The rows are grouped in 3 ways, from coarse to fine. Each group lies inside one group of the grouping before and may be the whole of it. The rows also spread widely along 10 directions, which tell nothing about the answers.
Some rows, each with its group in each grouping after it:
[ 0.70, -1.46, -1.41,  0.53, -0.59,  0.15,  0.83, -0.88, -1.54,  0.17,
  3.69,  0.65, -0.79,  0.99,  0.34, -0.94,  1.36, -1.97, -2.03, -1.17,
  0.40,  0.34, -1.65,  3.59,  1.48, -2.22, -0.14, -0.41, -2.40,  0.57,
 -0.87]
samis K_661 K_234
[ 0.90, -2.03,  0.95, -2.58,  4.18,  0.25, -1.94,  5.26, -0.15,  2.32,
  1.69, -1.81, -4.08,  0.35, -5.18, -3.65, -2.09, -0.61, -1.83, -0.37,
  1.79,  2.39, -5.43, -1.57, -0.13, -0.51,  1.12, -1.21,  0.71, -2.60,
 -1.63]
sog K_335 K_519
[-0.98, -0.96,  0.78, -0.51, -1.28,  0.05, -1.11, -0.26,  0.45,  1.00,
 -1.53, -0.34, -1.03,  0.67, -0.42, -1.97,  0.12,  1.78,  0.85, -0.39,
  0.20, -0.83, -0.27,  3.32,  0.03, -2.63, -1.18, -0.09,  0.63, -1.31,
  1.12]
sog K_53 K_177
[ 0.62, -2.22,  1.82, -0.49, -0.93,  1.84, -5.03,  2.44,  0.52,  1.65,
 -4.05,  1.52,  0.95,  0.41,  0.71, -0.02,  0.39,  1.73, -0.15,  0.01,
 -0.75,  0.13, -2.09,  0.58, -1.18, -2.87, -1.63, -0.59,  1.78,  0.86,
  2.09]
samis K_661 K_625
[-3.07,  1.14,  3.78,  0.63,  3.70, -2.43,  2.52, -1.00,  3.35,  0.95,
 -0.95,  2.49,  3.21,  0.32,  0.12, -1.21,  2.49,  1.39, -2.94,  1.87,
 -0.79,  1.22, -0.65, -0.45,  1.04,  3.02,  0.43,  4.49,  0.82, -1.15,
 -1.47]
samis K_17 K_851
[ 2.28,  4.09, -0.85, -0.12, -0.68,  0.41,  5.27, -1.35,  0.94, -2.93,
  2.54,  0.33, -0.54, -0.45,  0.28,  0.24, -0.58, -5.09, -5.25, -0.01,
 -0.36, -1.65,  1.08, -0.10,  4.76,  1.19, -2.21,  4.28,  0.64,  2.08,
  0.64]
samis K_17 K_402
[-0.49, -2.69,  0.25,  1.67, -1.60, -1.18,  2.38, -1.41,  0.77, -2.31,
  0.29, -0.27, -0.16,  1.06,  2.17, -0.70, -0.35,  1.55, -2.32, -2.21,
  0.44,  0.27,  2.76, -0.42,  1.15,  2.42, -1.36,  1.79,  1.58,  0.19,
  0.92]
sog K_53 K_834
[-4.10,  3.97,  2.60,  1.82,  2.40, -1.31,  3.55, -1.62,  1.19,  0.85,
 -1.87, -1.73,  0.49, -1.86,  0.18,  1.29,  0.97,  1.83,  1.04,  1.86,
  0.90, -0.30,  1.37,  0.64, -0.60,  1.00,  1.01,  0.24,  0.99, -1.85,
 -0.59]
sog K_335 K_80
[-0.46, -5.34,  0.40,  1.61,  1.04, -1.63,  0.37,  1.46,  0.26, -1.49,
  0.39, -1.03, -1.61,  0.49,  1.02, -0.64, -0.51,  1.91, -2.00, -2.18,
  1.53,  3.56,  0.98, -4.16, -0.45,  4.16,  0.60,  0.48,  0.48,  0.13,
 -1.05]
sog K_155 K_316
[-3.84, -4.90,  1.25,  2.10,  0.82, -1.25,  0.41,  1.33, -0.72, -0.57,
 -0.93, -2.26, -4.37, -0.41,  0.41, -1.99, -0.10,  3.76, -0.85, -0.87,
  2.95,  4.18,  0.32, -0.27, -2.91,  1.50,  0.88, -3.17,  0.50, -2.69,
 -0.33]
samis K_661 K_848
[ 1.70, -2.96,  1.47, -0.34,  1.89,  0.63, -3.84,  1.98,  1.51,  1.61,
 -0.34,  2.31,  2.47,  0.47,  1.06,  0.29,  2.29, -1.32, -1.74, -0.74,
 -0.87,  0.87, -3.15, -0.47,  1.24, -0.87, -1.03,  1.58, -2.08,  2.20,
 -0.91]
sog K_155 K_640
[-1.63, -3.37, -2.06,  1.38, -2.04, -1.71, -0.60, -1.39, -1.08,  0.87,
  2.28,  0.24, -1.97,  1.09,  0.79, -1.30,  1.84,  0.61,  1.16, -1.39,
  0.24,  0.61, -0.02,  4.19,  0.22, -2.30, -0.11, -0.29, -4.51,  0.71,
 -1.32]
sog K_335 K_917
[-4.41, -0.68, -0.91,  0.63, -2.94, -2.65,  4.04, -5.31,  2.27, -1.15,
  0.31,  2.04,  1.49, -0.57,  0.53, -1.03,  0.20,  3.95, -3.13,  0.03,
 -0.52, -0.77,  0.72,  3.96, -0.17,  4.19, -2.51,  4.31, -0.79,  2.17,
  1.21]
samis K_17 K_748
[ 2.12,  1.28, -1.05, -0.33, -1.08, -0.13, -1.22,  0.34,  1.04,  0.60,
 -0.49,  1.65,  1.36,  1.31,  1.70,  1.05,  1.96, -3.29,  0.47,  0.30,
 -1.57, -1.60,  1.12, -0.39,  3.20, -2.85, -0.58,  3.41, -1.35,  2.64,
 -0.21]
sog K_53 K_749
[ 0.80,  0.74,  3.10,  0.96,  0.29,  0.94, -1.81,  3.69,  1.94, -1.02,
 -4.63,  0.28, -1.44,  0.43,  2.41, -0.16,  1.73, -2.07, -1.00,  1.13,
 -0.51,  0.89,  2.06, -2.67,  1.70, -1.90, -1.43,  1.51,  1.98,  0.29,
  1.18]
samis K_661 K_625
[-1.26,  0.31,  0.69,  1.15,  0.82, -0.46,  0.86, -1.13,  1.27,  0.53,
 -0.49,  0.35,  1.44, -0.89,  2.07,  1.55,  1.98, -0.36, -0.57,  0.16,
 -0.02, -0.34,  0.37,  0.53,  0.87, -0.06, -0.34,  1.05, -1.36,  1.04,
 -0.37]
sog K_53 K_749
[-1.04,  0.76, -1.92, -0.69, -2.93, -0.74,  1.17, -2.98, -0.98,  1.27,
  0.71, -0.28, -0.30,  1.06, -1.31, -1.10, -0.87,  2.04,  1.98, -0.48,
  0.07, -2.45,  0.35,  4.52,  0.18, -2.68, -0.17,  0.30,  0.58, -0.63,
  1.01]
sog K_53 K_749
[ 2.32,  0.94, -3.00,  0.04, -1.14, -0.10, -1.82, -0.56, -2.61,  2.46,
  0.92,  2.47,  3.30,  1.85,  1.17,  2.84,  0.48, -0.95,  2.49, -0.14,
 -1.34, -0.81, -0.32, -1.07,  0.55, -3.81,  2.60,  1.23, -0.31,  2.17,
 -1.09]
samis K_17 K_748
[ 1.14,  0.28,  0.09,  1.07,  1.15,  0.63,  0.54,  0.57, -0.52,  0.30,
  1.28, -0.49,  0.41, -0.54,  0.91,  1.89,  0.19, -1.71, -1.06, -0.91,
  0.34, -0.05, -0.53, -0.94,  1.15, -0.41,  0.24, -0.10, -0.51,  1.04,
 -0.80]
sog K_335 K_917
[-1.09, -2.03,  0.00,  1.97,  3.79,  1.18,  0.16, -0.49, -2.46,  2.50,
  2.97,  0.07,  1.97, -2.51,  1.50,  3.31,  1.52,  0.16, -1.57, -1.02,
  1.77,  2.21, -4.58,  0.85, -2.16, -0.56,  2.07, -4.32, -3.03,  0.28,
 -2.23]
samis K_17 K_748
[-2.77,  0.34,  2.40,  1.15,  3.37, -1.13,  1.60, -1.00,  1.55,  1.51,
  0.40,  1.87,  2.32, -0.89,  1.04,  0.00,  3.28, -0.03, -2.30,  1.23,
 -0.08,  1.23, -1.99,  1.69,  0.40,  0.51,  0.24,  1.35, -2.05, -0.35,
 -1.81]
samis K_17 K_748
[-0.65,  1.47,  0.55,  2.51,  2.31, -0.89,  1.12, -0.27, -1.91,  1.92,
  1.54,  0.43,  0.81,  1.13,  1.83,  0.87,  3.78, -2.12,  1.49,  0.81,
  0.26,  1.04,  0.60,  1.31,  1.13, -4.13,  3.21, -1.10, -1.83, -1.64,
 -2.84]
samis K_661 K_625
[-1.26, -0.49,  0.56,  0.54,  1.82,  0.09, -0.46, -0.23,  0.36,  1.51,
 -0.36,  1.02,  2.35, -1.19,  0.79,  2.06,  1.24,  0.89, -1.59,  0.51,
  0.34,  0.94, -2.37, -0.11, -0.99,  0.75,  0.51,  0.05, -0.50,  1.46,
 -0.60]
samis K_661 K_848
[ 0.47, -0.86, -0.21, -0.78, -0.16, -0.83,  0.08,  1.35, -0.30,  0.44,
  0.79, -0.77, -2.18,  1.59, -2.45, -2.39, -1.77,  0.74, -0.27, -0.77,
  0.47,  0.16, -0.53, -0.14,  0.81, -0.46,  0.23,  1.04,  1.69, -1.29,
 -0.24]
sog K_335 K_917
[ 0.29, -3.01, -1.28, -2.30,  0.23, -1.65, -1.42,  0.48,  0.45,  2.16,
  2.16,  1.37, -0.08,  2.49, -2.97, -3.41, -0.42,  1.12, -0.88, -0.87,
 -0.21,  0.31, -3.30,  1.81,  0.76, -0.57,  0.30,  2.25, -0.50, -0.35,
 -1.01]
sog K_53 K_834
[-2.42, -0.57,  0.24,  2.00,  0.90, -0.76,  0.24, -1.59, -0.37,  1.64,
 -0.27,  1.12,  1.79, -0.99,  2.23,  2.09,  2.40,  1.23,  0.41,  0.39,
  0.13,  1.21, -0.52,  0.89, -1.16, -0.52,  1.31, -0.29, -2.26,  0.69,
 -1.20]
samis K_17 K_851
[ 1.39, -1.67, -0.93,  0.49,  0.83, -0.36,  1.97,  1.38, -0.85, -1.67,
  2.63, -1.82, -3.44,  0.43, -0.53, -1.07, -1.03, -2.06, -2.13, -1.79,
  1.70,  1.73,  0.39, -2.12,  1.85,  1.16,  0.43,  0.30, -0.18, -0.18,
 -1.14]
sog K_155 K_640
[-0.60, -3.72, -2.87,  2.27, -3.60, -0.41,  0.21, -2.09, -1.84, -1.16,
  0.60,  0.41, -0.65, -0.34,  3.29,  2.05, -0.24,  1.84, -0.35, -2.22,
  0.59,  1.18,  1.63, -0.05, -1.20,  0.62, -0.23, -0.51, -1.65,  2.65,
  0.63]
samis K_17 K_851

New rows. What belongs after each?
[ 1.96,  0.43, -2.54,  1.01,  1.30,  0.42,  2.12, -0.21, -3.41,  0.82,
  5.09, -1.77, -0.61, -0.23, -0.43,  2.00, -0.97, -2.29, -0.41, -1.86,
  1.49,  0.14, -1.25, -0.50,  0.98, -1.15,  2.46, -1.98, -1.18,  0.15,
 -2.18]
sog K_335 K_519
[-1.37, -2.18, -1.11,  0.97,  0.71, -1.28,  0.76,  1.79, -0.69, -0.33,
  0.71, -2.68, -5.28,  0.00,  0.06, -1.37,  0.28, -0.76,  0.71, -0.65,
  2.25,  2.43,  1.07, -1.11,  0.03, -0.76,  1.40, -1.50, -1.80, -1.44,
 -1.41]
sog K_53 K_749
[-0.35, -3.42, -0.93,  2.06, -1.33, -1.01, -0.75, -0.07, -1.05, -0.57,
 -0.80,  0.70,  0.82,  1.18,  2.70,  1.50,  0.23,  2.18, -0.08, -1.25,
  0.34,  2.05,  1.89, -2.66, -0.99,  1.05,  1.24,  0.39,  1.01,  1.40,
 -0.05]
samis K_661 K_848
[-0.52, -2.38, -0.33,  2.37,  3.55, -0.80,  1.67, -0.04, -1.88,  0.94,
  4.01, -1.08,  0.68, -0.82,  1.04,  2.11,  0.75, -0.20, -1.57, -1.91,
  1.79,  2.48, -1.58, -1.68, -0.41,  1.79,  2.70, -2.00, -2.15, -0.10,
 -3.11]
sog K_335 K_519
[-0.12,  0.61, -0.02,  1.46,  0.21,  0.88,  0.95, -0.80, -2.60,  0.96,
  0.95, -0.68, -0.53, -0.29,  0.92,  0.89,  0.49, -0.42,  0.62, -0.49,
  0.96,  0.12, -0.40,  2.25, -0.27, -3.66,  0.97, -2.70, -0.09, -1.51,
 -0.22]
samis K_17 K_402
[-0.53, -1.99, -2.28, -1.02, -0.14, -1.03,  0.91, -0.37, -0.73,  0.99,
  3.40, -0.74, -1.89,  0.03, -3.03, -1.39, -1.90,  1.14, -1.45, -1.33,
  1.06,  0.48, -2.92,  1.41, -0.27,  1.29,  0.25,  0.26, -1.17,  0.53,
 -0.97]
sog K_335 K_917
[-0.18,  2.10,  1.87,  0.99, -0.45, -0.87,  4.72, -2.23,  1.52, -1.88,
  1.49,  1.15,  0.80,  1.48,  0.43, -2.24,  1.29, -1.35, -4.26,  0.08,
 -0.65, -1.16,  1.72,  2.75,  3.65,  0.65, -1.86,  3.68,  2.00, -0.84,
  0.59]
samis K_661 K_625
[-0.43, -1.77,  2.62, -1.25,  1.81,  0.04, -1.57,  2.86,  0.32,  1.64,
 -0.79,  0.18, -2.61,  1.60, -2.72, -4.68, -0.22,  1.01, -1.09,  0.27,
  0.63,  1.70, -2.87,  1.53,  0.02, -2.68, -0.12, -0.52,  1.81, -3.97,
  0.06]
samis K_17 K_851
[ 0.20, -1.84, -0.28,  0.68,  0.49,  0.23,  0.65,  0.74, -0.35, -0.41,
  1.40, -1.26, -1.38, -0.70, -0.14,  0.50, -1.27,  0.19, -1.94, -1.65,
  1.13,  0.86, -1.02, -0.96,  0.01,  1.38, -0.38, -0.60, -0.08,  0.61,
 -0.25]
sog K_335 K_917
[-2.38,  0.08,  0.00,  0.81,  1.10, -1.94,  1.11, -0.99, -0.59,  1.56,
  0.29, -0.77, -0.56,  0.48, -0.57, -0.49,  0.97,  1.66,  2.23,  0.32,
  1.02,  0.82,  0.51,  0.97, -0.52, -0.72,  2.16,  0.01, -0.75, -1.50,
 -1.79]
sog K_155 K_640
[ 2.03,  0.62,  1.27,  3.16,  1.36,  0.82,  0.04, -1.34, -2.33,  1.42,
  0.81,  1.09,  6.02,  0.74,  4.09,  4.74,  1.69, -0.12,  1.11, -1.67,
 -0.82, -0.91,  1.35, -1.31,  0.87, -2.12,  1.94, -0.85,  1.22,  0.45,
 -1.02]
sog K_335 K_519
[ 3.65,  3.07, -2.53, -0.43,  2.01,  4.23,  1.20, -1.61, -3.94,  2.28,
  4.13, -0.20,  4.41, -3.58, -0.30,  6.86, -2.80, -1.86, -2.49, -1.51,
  0.99, -1.88, -5.75, -0.68, -1.01, -0.69,  1.50, -3.33,  0.92,  2.87,
  0.01]
samis K_17 K_851
[ 1.42, -0.98,  0.15,  1.56,  1.40,  3.34,  0.55,  0.87, -1.03, -1.03,
  1.27, -2.39, -0.24, -4.27,  1.99,  4.59, -1.55, -1.51, -3.95, -2.47,
  1.95,  0.34, -2.43, -1.75, -0.64,  2.03, -1.67, -3.40, -0.53,  2.65,
  0.87]
sog K_335 K_519
[ 0.24, -1.04,  1.58, -1.96,  4.87,  1.21, -2.36,  2.87,  1.16,  3.30,
  1.20,  0.19,  0.79, -1.83, -3.21,  0.08, -0.33, -0.44, -2.95,  0.18,
  0.67,  0.97, -7.34, -0.18, -0.59,  0.65, -0.10, -0.58, -1.12,  0.45,
 -1.41]
sog K_335 K_917
[ 1.09, -2.15,  0.07, -0.19, -1.06,  0.14, -1.33,  1.97, -0.51, -0.48,
 -0.73, -1.04, -2.91,  1.21, -0.34, -1.74, -0.87,  0.03,  0.41, -1.29,
  0.73,  0.81,  0.56, -0.57,  0.68, -1.54, -0.50, -0.08,  0.95, -0.59,
  0.45]
sog K_155 K_640
[ 0.31, -0.85, -2.01, -1.03, -2.47,  2.30, -3.78,  1.07,  0.13,  1.02,
 -2.57,  0.77, -0.71, -2.67,  1.07,  2.69, -0.52, -0.33, -0.49,  0.09,
 -0.20, -0.43, -2.82,  0.59, -1.49, -1.78, -2.32, -0.62, -2.12,  4.64,
  1.99]
samis K_17 K_748
[-0.58, -1.51,  0.15,  0.55,  1.19, -0.59, -1.22,  2.10, -1.09,  1.13,
 -1.11, -0.50, -0.92,  0.64, -0.13,  0.31, -0.31,  1.52,  0.71,  0.03,
  0.98,  2.34, -0.53, -2.55, -1.54, -0.28,  2.24, -0.91,  1.55, -0.61,
 -0.81]
samis K_661 K_234
[-0.01, -2.88, -1.55, -0.28, -1.40, -0.39, -2.76,  0.58, -0.50,  1.32,
 -0.75,  1.96,  0.63,  0.71,  0.54,  0.33,  0.03,  1.45,  0.09, -0.57,
 -0.46,  1.02, -1.51, -0.36, -0.99, -0.93,  0.06,  0.93, -0.81,  2.12,
  0.20]
samis K_17 K_748
[-0.51, -4.88,  0.28,  1.96, -0.92, -0.85, -0.59,  3.07, -0.54, -2.11,
 -2.07, -2.79, -5.19,  1.01,  1.83, -1.42, -1.31,  1.67,  0.61, -2.17,
  2.22,  3.26,  3.55, -4.33, -0.79,  0.70,  0.46, -1.66,  2.04, -1.76,
  0.55]
sog K_53 K_749
[-1.97, -1.65, -0.46, -0.04,  0.16, -1.95, -0.70, -0.89,  0.73,  1.76,
 -0.18,  2.23,  2.11,  0.99, -0.12, -0.27,  1.38,  2.38, -0.49,  0.67,
 -0.45,  1.02, -1.23,  0.77, -0.67,  0.72,  0.89,  2.29, -0.69,  1.25,
 -0.93]
samis K_661 K_848
[ 1.85, -3.23, -1.19,  0.18, -0.42,  1.01, -0.53,  0.53, -3.25,  0.65,
  3.51, -1.51, -2.73,  1.38, -1.16, -1.85, -0.81, -0.61,  0.15, -2.80,
  1.65,  0.62, -1.81,  2.75,  0.56, -3.72,  0.48, -3.23, -0.71, -1.98,
 -0.64]
sog K_155 K_640
[-0.68, -1.40,  0.09, -0.43,  2.02,  0.79, -2.56,  0.85, -0.12,  2.41,
 -0.88, -0.24,  1.31, -2.10, -0.35,  2.45, -0.10,  1.55,  0.29, -0.27,
  0.92,  0.82, -3.57, -0.92, -2.05,  0.48,  0.68, -1.33, -1.09,  1.73,
 -0.61]
sog K_155 K_640
[ 1.82, -0.16,  1.88,  0.17,  1.99,  1.17, -1.66,  2.62, -1.57,  1.79,
  0.76,  0.55, -1.27,  1.69, -0.32, -2.02,  1.75, -2.92,  0.07,  0.01,
  0.19,  0.85, -1.96,  1.94,  1.68, -6.20,  0.75, -1.66, -0.12, -3.00,
 -0.95]
samis K_17 K_402
[-0.16,  4.29, -0.07, -2.13,  1.94, -1.85, -1.12,  2.80,  1.32,  3.00,
 -1.21,  1.25, -1.58,  1.96, -2.79, -2.34,  2.24, -3.24,  1.93,  3.78,
 -1.03,  0.13, -0.91, -0.18,  2.31, -4.15,  2.30,  3.73, -0.77, -0.54,
 -2.26]
samis K_661 K_625
[-1.81, -0.39,  1.36, -0.47,  3.29, -1.97, -3.65,  3.49,  2.02,  3.37,
 -2.95,  0.89,  0.01,  0.32, -0.77, -0.04,  2.27,  0.44,  2.24,  2.20,
 -0.55,  2.05, -1.64, -2.86, -0.60, -0.74,  2.03,  2.10, -1.82,  0.47,
 -2.51]
sog K_335 K_917
[ 0.47, -0.78,  1.59,  0.62, -0.04, -0.13, -1.17,  2.39, -0.14,  0.00,
 -2.06, -1.06, -1.68,  1.36, -0.03, -1.06, -0.79,  0.88,  1.07, -0.46,
  0.34,  0.63,  1.46, -1.79,  0.18, -1.49,  0.25,  0.00,  2.81, -1.75,
  0.51]
sog K_335 K_80
[-2.90, -0.11,  1.43,  1.13,  0.95, -2.43,  2.54, -2.00,  1.88, -0.17,
  0.06,  0.40,  0.46,  0.15,  0.63, -1.19,  2.20,  1.09, -0.97,  0.35,
  0.18,  0.54,  1.07,  1.63,  1.13,  1.70, -0.30,  2.70, -1.35, -0.25,
 -1.14]
sog K_155 K_640
[ 1.63,  2.21,  1.03, -0.22, -0.06,  1.55,  2.39, -2.00, -0.98,  0.30,
  1.27,  1.35,  3.56,  0.50, -0.37,  0.57, -1.50,  0.42, -2.65, -0.82,
 -0.49, -2.22, -1.33,  1.84,  1.30, -0.98, -0.88,  0.84,  3.99, -0.58,
  1.46]
samis K_17 K_748
[-0.09,  4.10, -3.47,  1.50, -2.45, -1.36,  0.42, -1.38, -1.52,  0.81,
 -2.12,  0.48,  1.44,  0.25,  2.60,  4.84,  0.81, -0.53,  4.20,  1.69,
 -0.87, -0.99,  4.27, -3.23,  0.04, -1.66,  3.11,  2.36,  0.25,  3.54,
 -0.54]
samis K_661 K_625
[ 0.96, -2.84, -1.11,  2.91, -2.51,  1.40,  0.37, -3.62, -1.73, -0.73,
  1.96,  0.82,  4.21, -1.08,  4.27,  4.50,  0.11,  1.56, -1.76, -3.51,
 -0.17, -1.28,  0.11,  1.70, -0.47,  0.91, -1.63, -1.24, -0.86,  3.44,
  1.26]
sog K_335 K_80
[-0.51, -2.49, -2.15, -0.72, -3.35, -1.19, -1.90,  0.23, -0.72,  0.70,
 -0.73,  1.23, -2.02,  2.00, -0.68, -2.38, -0.59,  1.87,  1.21, -0.38,
 -0.35,  0.52,  0.08,  1.46, -0.44, -2.29, -0.20,  1.25, -0.20,  0.51,
  0.62]
samis K_17 K_748
[-3.85, -0.79,  0.51,  0.74, -0.93, -0.87,  0.21, -1.31,  0.05,  1.08,
 -2.26, -0.34, -1.12, -1.18,  0.06, -0.24, -0.06,  4.04,  0.90,  0.54,
  0.95,  0.87, -0.26,  2.07, -2.63, -0.17,  0.04, -0.82,  0.13, -0.93,
  0.79]
samis K_17 K_851
[ 0.73,  4.07,  0.44, -1.53, -2.29,  0.69, -1.76,  0.04,  1.18,  1.53,
 -3.83,  1.99,  1.07,  0.83, -0.26, -0.12,  0.44, -0.62,  1.60,  2.09,
 -2.02, -2.68,  0.42,  1.70,  1.50, -4.33, -1.33,  3.24,  1.71,  0.95,
  1.96]
samis K_17 K_851
[ 0.10, -2.52, -1.74, -2.00,  1.69, -0.48, -1.84,  0.08,  0.02,  2.78,
  1.79,  0.78,  1.80, -0.74, -2.78,  0.66, -1.21,  1.98, -1.22, -0.70,
  0.43,  0.70, -5.20, -0.64, -1.38,  2.27,  0.90,  0.90, -1.10,  2.32,
 -1.32]
sog K_155 K_316
[-1.91,  3.66, -0.71, -2.19,  1.01, -0.13,  1.00, -0.74,  1.33,  2.35,
 -1.08, -1.02, -0.09, -2.13, -2.99,  0.74, -1.37,  0.92,  0.47,  1.81,
  0.57, -1.80, -2.50,  1.15, -0.61,  0.13,  0.14,  1.12,  0.58,  0.58,
  0.40]
sog K_53 K_749
[-1.11, -1.26, -0.32,  0.35,  1.65, -3.24,  3.44, -2.06,  1.56, -0.18,
  2.53,  2.61,  3.93,  1.44, -0.43, -0.29,  0.04,  2.13, -4.37, -0.31,
 -0.52,  1.42, -0.52, -2.57,  0.87,  6.24,  1.39,  5.39,  1.53,  1.58,
 -1.60]
samis K_661 K_625
[-2.71, -0.62,  1.17,  0.38, -0.37,  0.46,  0.46, -3.04,  0.18,  1.56,
 -0.70, -0.45,  1.79, -2.12, -0.25,  0.88,  0.07,  3.99, -0.24, -0.58,
  0.67, -1.09, -2.18,  4.69, -1.94,  0.22, -1.44, -1.51, -0.13,  0.05,
  1.14]
sog K_155 K_316
[-2.24,  0.10,  3.02,  1.60,  0.36, -1.15,  0.57,  0.83,  2.12, -0.52,
 -3.70, -0.70, -1.48,  0.61,  1.99, -1.38,  2.02,  0.59,  0.88,  0.70,
  0.20,  0.58,  3.39, -0.20,  1.08, -1.14, -0.69,  1.11,  1.00, -2.00,
  0.41]
sog K_53 K_749
[ 1.35, -1.29, -3.86, -1.32, -2.28,  0.34,  1.75,  1.32, -0.58, -2.52,
  2.41, -1.74, -6.09, -1.22, -1.73, -1.16, -3.23, -2.53, -3.95, -1.30,
  1.70,  1.13, -1.06, -1.34,  1.05,  1.87, -1.58,  0.97, -0.90,  2.40,
  0.89]
samis K_17 K_402
[ 0.60,  0.87,  0.44,  0.72,  1.62,  0.17,  0.54,  0.53, -0.35,  0.78,
  0.81, -0.67, -0.41,  0.22,  0.94,  0.42,  1.61, -2.29,  0.19, -0.22,
  0.53, -0.02,  0.00,  0.43,  1.77, -2.50,  0.83, -0.27, -0.90, -0.71,
 -1.25]
sog K_53 K_177
[-3.37,  1.11,  2.98,  2.09,  1.92,  0.19, -1.31,  0.26,  0.07,  2.54,
 -3.33, -1.18,  0.21, -1.64,  1.50,  1.45,  2.35,  1.91,  3.14,  1.29,
  0.71,  0.35, -0.08,  2.16, -2.00, -3.24,  0.80, -2.84, -0.83, -1.89,
 -0.41]
sog K_335 K_80
